The same things were measured in two ways. Each way mixes the same 4 hidden numbers, adds some noise and spreads widely along 2 directions of its own, which tell nothing about the thing.
In the rows, 128 means zero.
Some things both ways: the first way, then the second way.
[ 94 133 103 126 143 122 132 105 101 180]
[124 108 120 102 177  97 102 126 118 125 148 120  91]

[163  92  62 179 122 135 141 145 128  33]
[201  99 136 164 113 151 160 198 165 200 114 124 130]

[151 121  66 185  93 143 130 195 161  28]
[171 145  96 181  74 146 189 158 227 176 101 178 133]

[110 126 171 153  58  63 175  95 127 170]
[ 92 126 161 151 166  48 177  83 106 164 183 191  99]

[141 148 149 153  76 145  65 135 152 139]
[123 135 119 141 127 136 162 116 161  94 138 178  74]

[113 132 139 153 113  96 128 119 132 144]
[141 120 138 141 130 125 138 138 138 141 134 132 122]

[185 113 127 119 124 165 109 113 117 105]
[130 118 149 121 134 118 119 130 122 131 137 122 127]

[121  85 113 139  99 129  96  52  88 147]
[151  96  82 107 173  93 101 152 141 166 134 104 110]

[121 164 155 108 153 105 152 142 152 150]
[112 156 110 164 100 122 115  92 140 113 130 106 173]

[102  92  91 158  81 122  75  71  92 145]
[156  98  77 104 173 106 126 166 168 167 129 138  80]

[126 152 164 125 104 124 115 124 137 181]
[119 127 130 138 150 119 125 101 106  91 159 121 101]

[175  97 126 101 174 143  42  80 124  85]
[170 107 153  90 106 164  68 181 142 136  93  60 174]

[169 151 173 140  85 127 159 139 148 123]
[121 140 127 190 126 105 162  90 108 132 162 137 129]

[153 133 104 107 154 178 104 136 120 114]
[146 118 136 110 136 149 103 144 129 101 122 104 116]

[165 122 148 144 124 119  77 132 156  56]
[163 146 103 168  68 155 134 146 190 148  98 109 182]

Other things, the second way, with their names:
<286>: [181  89 146 104 137 136 121 195 147 175 115 111 118]
<78>: [164 151 101 169  65 194 151 150 207  95  89 145 122]
<341>: [108 140  81 151 143  85 131  91 140 136 149 131 133]
<258>: [104 128 190 112 124 119 110 110 100 106 141 117 146]
<178>: [148 128 108 143 115 148 127 135 159 118 118 126 124]
<23>: [165 115 109 146 121 145 147 159 164 141 120 135 105]
<34>: [132 160 131 171  72 153 123 105 146 104 113 100 185]
<91>: [135 141  96 174 117 113 163 117 167 144 136 153 125]
<516>: [163 115 124 144 119 131 112 158 135 166 123  82 166]
<227>: [106 113 168 122 158  53 132 112 109 192 156 141 142]
<36>: [144 101 198  75 135 135  80 166 111 135 118  91 142]
<434>: [ 82 151 204 108  97 132  99  83 104  68 130 115 166]
<432>: [154 130  80 151 133 155 143 139 166 113 128 141  83]
<386>: [142 145  49 182 121 123 148 114 179 137 126 134 122]
<614>: [153  92 120 127 183  70 130 155 118 206 153 120 112]
<56>: [104 137 154 156 131 102 148  88 106 119 165 143 127]
<28>: [ 96 160 168 143  89 145 100  82 106  64 135  94 178]
<25>: [167 128  60 151 131 148  96 143 137 123 122  60 143]
<512>: [ 95 152 176 137 100 145 103  83  95  63 142 102 163]
<236>: [125 133 120 153 125  98 157 116 157 158 140 162 126]
<499>: [149 152  77 175  88 173 136 125 175  92 111 115 137]
<136>: [ 92 147  88 131 153 115 107  77 126  58 154 134  87]
<624>: [136 108 136 118 148 102 121 141 130 163 137 122 126]
<126>: [187  85 166 104 137 160 112 202 132 146 116 101 102]
<391>: [152 113 115 151 145  95 138 138 126 186 145 113 137]
<98>: [179 113 115 114 110 183  99 177 161 109  99  88 123]
<399>: [130 140 148 155 106 140 161 122 149 113 133 159 113]
<384>: [146 128 105 134 120 167 116 137 150  76 124 108 104]
<69>: [128 128 115 130 138 106 129 120 146 140 136 140 121]
<208>: [ 91 160 111 136 108 105 105  77 144 100 134 120 164]
<63>: [ 59 168 108 134 132  89 144  45 149  62 154 194  92]
<80>: [180  87 115 120 165 147 121 180 122 139 134 103  80]
<596>: [126 143 125 157 108 120 156 119 172 139 127 156 132]
<637>: [130 126 146 163 135 112 162 116 117 134 158 150 108]
<350>: [109 141 160 154 123  98 144  96 114 141 150 141 149]
<305>: [120 157 119 190  87 120 142  94 147 137 132 121 181]
<554>: [161 138  62 131 102 183 102 145 188  76  96 105 115]
<443>: [ 92 134 124 116 163  91 124  86 112  97 162 146  89]
<606>: [136 118 126  97 138 143  94 138 135 102 120 106 117]
<222>: [124 133 132 146 124 112 119 110 119 136 139 109 160]
<103>: [ 96 135 203 115 123  99 119  97  99 116 145 128 156]
<8>: [121 130 153 136 126 111 143 120 136 137 137 152 122]
<128>: [116 109 109  94 179  99 102 124 125 112 150 132  79]
<542>: [106 156 124 189 107  87 155  79 131 161 152 137 174]
<520>: [213  92  89 123 126 186 132 224 194 146  94 115  78]
<635>: [155 103 119 107 149 146 109 157 139 113 128 108  95]
<282>: [ 97 145 135 105 118 117 105  98 148  87 125 132 133]
<562>: [167 108 136 145 122 118 138 162 143 182 129 109 143]
<248>: [152 121 102 129 140 154  96 140 123  92 130  83 112]
<76>: [138 145 170 188  87 124 154 116 115 159 142 113 186]
<471>: [171  74 131 111 189 109 130 177 114 175 152 125  69]
<223>: [ 88 127 151 124 168  86 133  84  96  91 174 157  83]
<398>: [131 124 119 113 132 136 122 134 159 105 122 142  94]
<639>: [119 158 146 161  75 143 126 103 143 105 121 118 178]

Some of these things the first way, each followed by its name:
[143 121 124 162  85 127 133 123 127 107]
<236>
[135 108 135 155  86 135  74  78 122 146]
<80>
[ 92 148 144 126 140 106 115 123 141 166]
<25>
[156 109 105 119 144 136 136 120 118  88]
<516>
[151  99 138 156  96 116  97  88 125  88]
<562>
[ 91 146 147 132 114  88 155 117 129 185]
<341>
[115 107 125 144 112  98 117  82 106 142]
<624>
[134 129 156 139  98 113  59 118 151 127]
<178>
[123 180 112 101 154 175 147 172 126 195]
<136>
[ 88 125 145 129  99 119  77  68 107 197]
<128>
[139 131 116 139 120 163  82 135 128 124]
<398>
[125 143 129 158  82 119 117 127 139 138]
<386>
[ 79 156 130 120 127 108 154 133 131 212]
<443>
[146 151  90 153 137 159  86 206 175  65]
<78>
[114 109 133 157  98  68 148  90 119 139]
<391>
[180 154 169  71 193 165 108 146 144 120]
<434>
[ 95 159 121 155 128 104 142 173 157 126]
<399>
[114 139 120 119 158 105 175 138 130 141]
<222>
[192  94 118  98 160 167  55  71 109  86]
<36>
[193 134 147 123 132 151 157 165 139  81]
<305>
[167 161 107 126 136 178 114 204 160  90]
<499>
[104 131 112 140 132 121 146 131 121 139]
<69>
[113 159 155 124 121  91 169 142 159 164]
<56>
[143 159 115 126 132 182  81 164 136 125]
<384>
[185 136 141 127 114 125 188 155 138  94]
<542>
[ 95 109 111 135 129  68 198  87 109 159]
<227>
[142 136 164 155  73 109 108 123 146 120]
<91>
